There are 11 hidden switches. A switch that is on adds its own fixed numbers to the row, and there is some noise. The rows also spread widely along 15 directions, which tell nothing about the answers.
Some rows, each with its switches (1 for on, 0 for off) after it:
[ -6 -12 -22  22  -1  -9 -13   4  -7  10  26   7 -19   2 -15 -11  17   1
  14   4 -14 -10  -7 -16  -5  18  -1   7  11 -10   7   0  -5  13  19  -1
  11  -1 -11 -20 -20   6   9   4   7   7]
0 0 0 0 0 1 0 0 0 1 1
[-18   0   6  -8   9   6 -17  -9  -3  -8  18 -26 -12 -11 -16  -9   6   1
  -1   2  -4 -14  19 -10  -7  -4   9  -4 -21   7  11   4  -4 -13  -9  17
  -8 -25  11  18   4   6 -37 -10   5  21]
1 1 1 0 0 1 1 1 1 1 1
[ -8  10  13 -15  -3 -15  15 -22 -24   3   3   7   0  -4  11  11  20 -10
  -1   2   9  24  -5  13  23   6   1  -7 -19 -15  26 -13  -6 -16  -8   6
 -11  -1  -3 -19  18   7   5  19  -2  32]
1 0 1 0 0 0 0 0 0 1 0
[ -3  38  24   4   1   5   3   6  10 -33  -4  14 -14 -17   7  -2   3 -22
  -9  15 -40 -10   0 -22   2 -11   4 -26  -6   5 -22 -15  -6 -16 -27   3
 -18  -5  -4   6 -20   6 -18 -13  18  -3]
0 0 1 0 0 1 0 1 0 0 1
[ -7  15 -30  -9   5 -10  12  20 -10  34   2   2 -14  20  -4  -5 -23   8
  -1  -4   7 -19  18  -6  -3 -26  23  10 -12  -1 -32  -5   1  16  -5  -4
   6 -33  17   2  -5   3  18 -20 -30  -9]
0 0 0 1 1 1 1 1 1 0 0
[-13   2  12 -17   2  -4   9  10 -21   5  13 -11   7  15  -5  11 -20  23
 -17   6 -11  16  36  26   2 -33  17   9 -10  -3 -21   3  -1   1 -22 -14
   3 -23  -3  -2  18   9  -2  -9  -9  -4]
1 1 0 0 0 1 0 0 1 0 0
[ -9  14 -24  -4 -11   9  -1   9 -26 -12  11 -24   0   0   5 -19   0   0
  -3  -9  -7  23  27   3  14  16   8  21  -9  -5  -3  13  -6   9 -10  -9
  -4   5 -16 -13   6  10 -10 -19  -3 -12]
1 0 0 1 1 0 0 0 0 0 1
[  1 -23 -21  11  12 -23  13  12 -18  14  24 -10  -7  15  -1   8   1  25
   8   6 -11   2  16  12  -7 -10  16 -10   9 -11 -11  -6   7  24  11  -8
  17 -12  -7 -20   4 -15  14  19  -7   7]
0 0 0 0 1 0 0 1 1 0 0
[ 18  11   2  30  12 -10  15  -7 -15  -6   9   0  10 -14  13  14  33  -8
  24  -3 -17  -6   6 -19   9 -30  -3 -47  13   9   4  12   9  10   9  11
 -30  -1   1 -11  -5  -9   7  23  -3  11]
0 0 0 0 0 0 1 1 0 1 0
[  7  10 -10  15 -13  -5  -9  -3  20   5  -1  34 -24  -2   7  13   7  15
  11  15 -18  -5  11 -19 -20   8   0  -4   7  -2   3 -20 -12  10  16  -8
   2   9   0 -18 -31  19   5 -15  17 -20]
1 0 1 1 1 0 0 1 1 1 1
[  2   0  25   9  -8 -13  12  18 -27 -35  11 -36  15  -2   7 -10   6  13
 -12  16 -40  31  20  10 -18 -22  -7 -11  15   4 -17   7  10  22 -12  -7
   2  12 -27 -23   2  -2 -27  21  13 -29]
0 0 0 0 0 1 1 1 1 0 0
[  8  17  -1 -12 -17   0  -1   6 -15 -12   7  -8 -16   2   4 -15  -5   5
  -5   0  -6  31  21   7   0  17   5  34   0 -18 -11   4  -4   2  -9 -11
   2  13 -21 -18   2  19  -4 -21  12 -37]
0 0 0 0 0 0 0 0 0 0 1
[-10 -41  -8   4  10 -16  -7  -4  19   2  19   8   4  -2  -2  24  25  37
  -1   5   7   8  13   9 -27  11  -7 -12   6  -7  42   0  -1  49  28 -14
   9   8   1  -6  17   1  -5  -1   0  18]
0 0 0 0 0 0 0 0 0 1 0
[ -4   1 -21 -13 -10   0  -8  -8  -3  -4   5 -21  -6   5   4 -20  17   1
   0 -25  27  25   2  10   5  23  -2  30  -9 -18  25  11  -2  21   4   6
   6   6  -2 -11  18  -6 -13 -11  -7  10]
1 0 0 0 0 1 0 0 0 0 1
[ 14   3  10   3 -21  -5  -8  -8 -13   6   6   6  12 -17  12  -5  14   7
   8   5 -16  16  18  -8   7  17 -21   7  18   5  29   1 -15   9   6 -16
  -9  28 -18 -22 -14  22 -17   1  19 -12]
0 0 0 0 0 1 0 1 0 1 1
[  4 -10  15   4 -12 -21 -10 -11   5   0  -4  17  10 -25  12  -7   8  -8
   8   9 -10   2 -30 -15   0  33  -9 -16  11  -3  21  -5  -6  18   7 -10
  -1  16 -10 -15 -11  -3 -12  20  -1  -3]
0 0 0 1 0 0 0 0 1 0 0
[-14  11 -28  14   5  15   8  -1  13   3   8  -7  24  19   6  20   4   4
   5 -31   5 -18  16  10  17 -24  -4  -1   4  24   6  20  -5  17 -11   6
  -9 -12  24  11  -2 -26  23  -5 -21  32]
0 0 1 0 0 0 0 1 1 0 1
[ 16   2  -9  24   9 -20  10  -5  -1  10  -1  13   6 -15   6  15  18 -12
  23 -12   6 -11   1 -24  10 -13   0 -27   6   2   5  24   8  30  15   5
 -25  -9   9  -6   6  -3  10   7 -25  -5]
0 0 0 0 0 0 0 1 1 1 1
[ 16 -15  15   0   6 -39  -5  -2 -27  24  16  20  10 -13   5   3   0  -6
  14 -11 -14  -2  -6   7  42  11  -7   9  19 -11 -12  24   3  12 -21  -5
  -1  -4 -11  -1   5 -17  16  43 -20  -1]
0 0 1 0 0 0 0 1 0 1 0
[  0 -16 -16  14 -12 -14 -18  11   2   1  17   4  -5 -12  10  -9  16  10
   7  17 -23  -4   7 -22 -18  17 -16  -9   8   7  15  -7 -15  32  10  -8
   3  16 -12 -19 -24  23 -18  -8  13 -12]
0 0 0 0 1 0 0 1 0 0 1
[ 28  -9  10  14 -18 -23 -20 -17   9  22  -8  35 -11 -21  12  -1  19  -3
  27   6  -5  -2 -23 -21  -5  24 -15  -1  20 -11  18  -6  -3   9  21   5
  -6  12  -6 -17 -24   4   6  21   7 -26]
0 0 1 0 1 0 0 0 0 1 1
[ -4  -1   8  -2   7  22 -18   6  28 -25   7  -1   4  -5   5   8  -2  26
 -11  -3 -26  -6  29   7 -13 -14  11 -14   2  11  -5   4   1  14  -9  -5
  -5  -8   7  25  -4 -12 -22 -23   8  -1]
1 0 0 0 1 0 0 0 0 0 0
[ 22  16   1  -6 -17  22 -17  -8  17  17 -13   4  14 -21  20 -22 -11   7
  16 -11 -11 -20  13 -20   6  11   0  -4  11  18  13 -10 -13  -1   0 -11
  -7   4  15  12 -34 -11 -33 -13   1 -10]
0 1 0 0 1 1 0 1 1 0 0
[ -1 -22  16  -1  13 -19 -32 -26 -15   7  29   7 -16 -34 -15  -7  13 -18
  21  -2  -5 -17 -13 -18  22  47  11   3   3 -15  22  16  -9 -25   4   7
 -16 -12 -18  16  10   3  -7  12  16  18]
0 0 1 0 0 0 0 0 0 0 1
[ -9   5 -24   9  -6  -3   3  10 -35  37  20 -24  -9  15 -19 -23  -8  -4
  12   4  -2 -18  -2 -10   1 -15   7  11  -2   6  -4  -3  -2 -13   5  19
   8 -24   6 -16 -22   4  11  14 -10   4]
0 0 0 0 0 1 1 1 0 1 1
[ 18 -19  19 -10   0 -24 -35 -20  36  11  -4  35  -7 -28  16  10  17  -1
   9  -8  11 -10 -20 -13   3  18 -17  -8   6  -4  28   8  -8  24  -6   7
 -11   2  13  19   1  -6 -20   3  -4   9]
1 1 0 0 0 0 0 1 0 0 1
[-16  -3 -24 -17  -8 -20  -5  -4 -10  44   1  12  -6   6  -1   1  -5  -6
   2  -4  31  -9   3 -11   4  11   2  16 -19  -2  24  -2 -18  12   9  -4
  -2 -17   9  -4  10  27   7 -21 -21   9]
0 0 0 1 1 1 0 1 1 0 1
[ 19  27  -9 -16  11   7   6  -4  10  -4  -4  -4 -16 -12  12 -15   7 -13
   1 -23  10 -12   5 -12  24  -5   6  -4 -13 -10  -6  -1   8   4 -21  15
 -10 -12  24  18   2 -21 -24 -16 -15  21]
0 0 0 0 0 1 0 1 0 1 1
[ -9  -7  -1   5  11  -4 -19  -8  10 -11  10  12  16 -21   3   0  12  -9
  11 -30  -6 -10  -1  -4  34  35   4  -1   8   2  17  32  -5  20  -5  -8
 -13   3  -2  20  11 -27  -1  12 -11  23]
1 0 1 0 0 0 0 1 0 0 0
[ -6   2  21 -15   8  -1   4 -24  -2   5  -3   3   0  -8   5  18  -6   5
   6  -2   2   5   3  11  10   3  25 -15 -10  -9  15 -15   1 -24  -7   1
 -12 -19   7  12  17 -24   1  22   1  25]
1 1 1 0 1 0 1 0 1 0 0
[-14 -13   7  30  -9   3  -8  -8   2 -21  11 -17  13   2 -10   1  16  13
  16  -5 -21  16   3   6 -18  25  -2   4  31   4  29  10  -3  11  23 -14
   7  17 -26 -19  -6 -26   4  33  27  -8]
0 1 1 0 0 1 1 1 1 0 1

New rows, each followed by its switches (1 for on, 0 for off):
[  8  16   3 -22 -25 -11   9 -12  -9  31 -20  29  21   2  29  12 -15  -7
   4 -17  11  19  -3  14  41  16 -11  22   1  -6  10  -1 -12   9 -26 -17
  -9   9   4 -12   1  -6  21   9 -26  -3]
0 1 0 0 1 0 0 0 1 0 1
[ 10  19  20 -19  -1   4  19 -16  22 -19 -15   4  -5  -3  22  23   7  19
 -10   0   3  26  20  12 -12 -10   2 -16  -1  -9  20 -28   1   7 -11 -10
  -9  12   9  -2  14 -16 -20  -9  16  14]
0 1 0 0 0 1 1 1 1 0 1
[ 12  -8  11  -5   0 -10   1 -13 -16  15   8 -20  18 -16  11   3   9  -1
   4   0   2  -8   4  -3  10 -26 -15 -23  -4  16  19   8   2   1 -14  22
 -16 -12  15   3   2   0 -27  13 -14  20]
0 0 0 0 0 0 0 1 1 1 1
[-20  13 -10   3 -18  25   6  18  17 -43  -3 -37  -5  21  -2 -23  -6  10
 -20  -4 -12  25  -6  16 -30   8   4  19  -2  -3  -6  -4   9  20  -6   3
  25  11  -4 -17 -11 -22 -14  -7   5 -23]
0 0 0 0 0 0 0 0 1 0 1
[-27  -8  14   7  -1  -3  -3  -1   3  -5   0   6  17 -12   2  21   2   1
  -7  18 -21  -7   1 -13 -13  -9  -7 -36  -9  19  22  -4  -7  14  -6  -5
 -15 -11   7   3  -1   8 -13   6  -8  10]
0 1 0 1 1 0 1 0 1 1 1
[-13  -6   8  -6   9 -10 -19 -16  -6 -22  29  -8 -10 -20   5   2  35  -6
  -2   8 -12  -6   9 -13  -3  12 -10 -20 -10   5  25  -3 -16  -8  -9   8
 -19   3 -10   6   7  20 -29  -6  24  37]
0 0 1 1 0 0 1 1 0 0 0
[  8 -11   5  -1  -5 -21   6 -13  -3  24  -2  -2  -1  16   4  15   9  18
   4   1  21  17  -3  19 -21 -34   3   0   3 -10  11  -3   8  14  18  11
   5 -15   6 -18  14  -4  12  14  -9  -2]
1 0 0 0 0 1 0 0 1 0 0
[  3  -4  18  -5 -16  -1  -7 -25  -3  18  -8 -23   1   7  -3  -5  -6   7
   6   2  17   8 -18  16 -21  -9   4  10   4   5  26  -8   4 -31   8  27
   9 -11   5  -8  -1 -17  -5  28  11  -5]
1 0 1 1 0 0 0 1 1 0 1
[-10   7  37  -5   2   6 -27 -21 -11 -44  20 -10   0 -27  -1  -4  21 -19
   1 -13 -22   9  16   1  23  33   1   5  -3  -1  13  30 -13 -26 -20  -7
 -27   4 -26  19  18   6 -27  -2  30   8]
0 1 1 0 0 0 0 1 1 0 0
[ -3  24  15 -23   0  20   5 -18  23  -9 -13   9   8  -4   8  21  -9  19
 -11 -18   6  14  35  15   4   4  10  14   4  -2  17  -5  -4  -4 -12 -19
 -16   6   7  22  20 -14  -2 -25  11   5]
0 0 1 1 0 1 1 0 0 0 1
[  3 -22   9  -1  22 -57  -3   7 -13  14  21  25 -18   1   9  33  25   2
   2  10  -7  -4   6   2   2 -32 -10 -20  -7 -16 -21   8   6  32 -20   9
 -10 -26   3   2  22  11  13  19 -22   8]
0 1 1 0 1 0 1 1 0 1 0
[  2  -4  -6   2 -12 -28   3 -10 -16  11   6  -5   9   5  15   9  20  -2
   9  -3  10  13  -5   2  -1  -9 -23   4   1  -2  12   5  -5  21  -8  10
  -8   2   1 -21   3   7   9  17 -14   3]
0 1 1 0 0 0 1 0 1 0 1
[-11 -14  16  -9   7  -7   3 -17   0   0   7  -8  -5   2  -6   9   0  20
  -5   9  -2  10  -2  18 -13   5  18 -10  -1 -12  21 -23   3 -12   8  -2
  15 -11  -4  -4  15 -24 -11  21  12  27]
1 0 1 1 0 1 0 0 1 0 0
[-11   9   1  -8 -17   2  30   4 -16  21 -10  -2  24  11  -1  13 -24  25
  -8   9   1  25  28  17  -5  -9   8   8   1   3  19 -13  -4  12   9 -27
   4   4  -1 -26   6   8   9  -2 -10 -16]
0 0 0 0 0 1 0 0 1 1 1
[ 10  -1  -9 -10  12 -12 -20 -20 -11 -12  39  -8 -29   5  11   3  39   2
   8 -14  -1   0  13  11  16  -5 -13  12  -4 -17  -5   2  -8 -12 -28  22
  -8  -8  -2   4   5   0  -3  -2  15  44]
0 1 1 0 0 0 1 0 0 0 0
[ -6 -15 -21   3  -4 -13   9  18   5   9  -6  -2  11  13   9  -5 -12  15
  -1  -6  -1   6 -11  10  -8   4   5  -1   5  -6  -7  -3  10  47  -1 -14
  24  -7   6 -14   0 -34   7  20 -34 -12]
0 1 0 1 1 0 0 0 1 0 0
[  8  37  10  -7 -23   3   4  11 -10   2 -10   7  -3   3  12 -14 -17   1
  -3  11 -23  10  10  -7  -2 -19   5   8   0   1 -32 -13  -7  -2 -19  -8
  -2  -1  -1 -18 -28  16  -3 -10  -3 -35]
1 1 0 0 0 1 1 0 1 0 0
[ -9  24  -8 -12  -7  19  -1  -2  17 -17  -1   0 -13  -2  11 -12  -1  -3
  -8 -11 -14   0   5  -5  10  25   4   5  -5  -3   6 -21  -9   2 -18  -6
   3   9   5   4 -18 -20 -15 -14  12  25]
0 0 0 0 1 1 1 1 1 0 1
[ 11   1  19 -28 -16  -5 -22   1   4  -3   0  -5 -12 -14  14 -19  -5  12
 -13   5 -10  13  15  -1 -10  15 -10  19   1  -7   4 -10  -6   9 -20  -2
   3  11  -6   6  -7   9 -40 -14  16 -21]
0 0 0 0 1 1 1 1 0 0 1
[  9   8 -34  -8 -23  10   5 -20  13  38 -11  -1   7   9  22   2   2  22
  17  -9  29   0  10   1  -8   5  -4   7  -5  10  44 -29 -15   3  19   6
   5   8  25 -18 -20  -1   0 -10  -3  15]
1 0 1 0 1 0 0 1 1 0 1
[  5   2  -9 -27   4  -2 -16   1  -6   8  18   4  12 -22  14 -18  -4   5
  -2 -18 -11 -12  27  -3  41  26  -7  17  -2  -2  -2   7 -15  15 -31 -19
  -4   4   2  19  -4   0 -26 -20 -12  24]
0 0 1 0 0 1 0 0 0 0 0
[  0   3  -6  -6  -4 -14  -5  -8   0 -22  12  -1 -38   8   3 -13  20  -6
  -2  -3   5  23 -21   6  -8  33   6  20  -4 -34  -3  -9   3   6   2   4
  16   9 -16 -22   5  -7   0   2  13   3]
0 0 0 1 0 0 0 0 1 0 0
[ -6  -1 -12  18 -15 -13  -9  19  -7  -7   6 -12  -1  -3  -2 -33  16  -7
   4   5 -15  -1 -18 -18 -18   8 -14   4   3   0  -3   5   2  34  12   6
  12   3  -8 -24 -22   7 -14  10 -11 -27]
0 0 1 0 0 1 0 0 0 1 0
[ -7   4  27  14  20   4 -12  -7  15 -46  18   0 -23 -16 -10  11  14  -5
   1   1 -35  -7   4  -7  -6   9  16 -20  10  -6  -8   6   6 -15 -10   6
 -13  -5 -14  19   4 -21  -7   7  35   9]
0 0 1 0 0 0 1 1 0 0 1
[  6  15   1  -6   5   2  20  -6 -10  15   5   0   3   2   1  19 -22  19
   8  -1  -8  -2  31   7   7 -20  21   0   5  -2 -14  -7   3 -10 -11  -7
  -9 -13   7   2   1  -9  17  -3  -4  -3]
0 0 1 0 0 0 1 0 1 0 1
[ -5  24  18  22 -20   0  24  -8   0 -19 -23   0   7  14  10  11  14 -17
   0   3  -3  32 -35   9 -12 -20   1 -19   5  -1  13  -8  10  -6   7  17
  -7   6  -5 -35  -2 -20  25  35   3 -11]
1 0 0 0 0 0 0 0 0 0 1
[ -9 -17 -19  -1  -8 -17   0  -1 -19  21  21  -5   4   4  11  -2  21  14
   1  12  -5   0   6  -1  -1  -3 -18 -12  -9   2  25 -20 -13  22   4  -1
   8   0   2 -26 -11  16 -15   5  -7  34]
0 0 0 0 1 1 0 0 1 1 0
[  6  -4  -3 -19 -11 -10   3   2   6  25 -11   5  12  -2   2   1 -19  28
   0 -10  19  17  30  11  -7  18   6  32   9  -8  20   4  -5  28  13 -27
   6  10  -2   0  17   4  -1 -15  -8 -34]
0 0 1 0 0 1 0 1 0 0 1
[ -7  -4   8  17  16 -24 -15   2   2 -27  25  19 -18 -20  -4   8  22 -14
   6  10 -33 -16  -1 -24   0   6   4 -24  -2  -8 -20  13  -3  15  -5  -4
 -16 -10 -15   4  -2  16  -2  -8   4   2]
0 0 1 0 0 0 0 0 1 0 0
[-13   8 -12  18 -29  11   1  -7 -12  22  -2   5  19   5  -5 -10  -3   1
  16   1  -5   4 -11  -7   3  22   2   9   7  13  28  -2 -14  -2  28  -9
   3  11  -4 -32 -31   6  18  15  -3  -9]
1 0 0 0 0 0 0 0 1 1 0
[  3   2  11 -17  -4 -10 -14  -9  -4  14   4  35  12 -16  12  10  -7  -6
  -2 -21 -14  -1  12   6  54  25 -12  20   6  -9  -1  18 -10  16 -34 -23
 -12   4  -3  14   2  -7   3  -1 -16  17]
0 0 0 0 1 1 0 0 1 1 1
[ 16  10   1   0 -30  18   6 -12 -12  41  -9  -4  36  13  19   6 -20  27
  13  -6 -10   6  23  16   8 -22 -13  12  28  22  16 -15 -11 -11  -7 -10
  -1   6   9 -15 -32 -17  11  17   2  -4]
0 1 0 0 1 1 1 0 1 0 1
[ -6 -27   4  11  -4 -25   1  -2   1  22  11  12   4  13   3  19   5  23
   5  17 -17   5 -15  12 -15  -1 -15 -10  27   1  22 -24  -7  15   2 -11
  22   6  -7 -26 -14 -23  17  45  10  20]
0 1 0 1 0 1 1 1 0 0 1
[ 12   7   0 -16  -5  11 -21 -26   0  12  10 -12  -2  -5   1  -3  10  12
  12 -27  17   2  33   5   8   8  -4  33   8   1  26  15 -11 -15   1   6
 -17   2   2  18   7   3  -9 -20  19   6]
0 0 1 0 0 1 1 1 0 0 1
[  0 -34 -28   2   5 -25 -18  -6 -15  47  31   1  -1  -4 -13  -6   1  14
  22  -7  12 -20   9  -9   9  22   1  17  12  -4  24  12 -13  21  20  -8
   9  -9  -2  -5  -2   7   6   2 -11  17]
0 0 0 0 0 1 0 1 1 0 1
[-14   4  -6   6  10  -2   0   1   2 -19  15 -17 -26  -8 -13  -9   9   3
   2  15 -12  -4  11 -18 -22   4  24 -16 -16  -7   5 -16  -2  -2  14   6
   4 -13  -5  -6   1   7 -26 -13  16   7]
1 0 1 0 0 1 0 1 1 0 1
[ 11  18   9   7  -2   3  -3 -12  -7 -23   9  -1  -7  -9  20   6  25  -9
   5  -1 -24   6  17  -8  12 -15  -8 -20   1  -2  -1  -4  -6  -6 -19   3
 -22  -1  -7  -5  -6   2 -19  -9  15  17]
0 1 0 0 1 1 0 0 1 0 1
[ 22   8  22   4  11  -8   0 -17  -3 -14  -5  -7 -30 -24   2  -6   6  -4
  16   9  -9   5  -3 -18 -16   1  37 -31   0 -19  -6 -11  17 -20  15  14
 -13 -13  -7   2   7 -18 -19  15  18 -16]
1 0 0 1 1 0 1 1 1 0 0
[  3  -4  35 -10  -7   1 -11  -1   0  -4  -6  -5  10 -17   6 -11 -12  10
  -8   6 -27  -1   2   4  -4  -2   1  -5   4   2  -3  -6   7  -2 -13   0
   4  -9   0  12  -7 -17 -33  15   0 -14]
0 0 1 0 1 1 0 0 1 1 0
[ 11  22   5  -6  -6  21  16   2  -3  -7  -8 -26  -1 -11   0 -23 -24   9
   2   6 -15   0  10  -5  -6   0  22  -4  -4   0 -10 -17  12 -15  -7   5
   6  -6  10  -3 -17 -20 -27   1  -1 -20]
0 0 1 0 0 0 0 0 1 1 1
[ -4   7  14 -14  -9   2   8 -11 -11  17 -14 -12   6  -4 -10  -3 -15   8
   3  -4  24  17   7   6 -12  -2  26  10 -12  -6  16  11  10  -2  21   3
 -10 -13   8  -1  21   4   0   1 -16 -30]
1 0 0 0 0 0 1 0 1 1 0
[  6   5 -10  -9  11  -7   1  15  12   8   6   0 -24   6   4   4 -11  18
  -8   9 -11 -15  21  -4 -14 -39  16 -12 -12  -3 -32 -16   6  16 -15  10
   9 -29  19   8  -9  -3 -17 -22 -10   2]
1 0 0 0 1 1 0 1 1 0 1
[ 26   1  18  -6 -12  15 -28 -25  18 -18  -2 -14   5 -28  19 -29  26  -4
  10 -22  -1  -1 -17  -5   9  29 -20   1  14   5  34   9   1  -3  -5  18
  -5  21   6  11 -17 -30 -44  15  15  12]
0 0 0 0 0 0 0 1 0 1 0
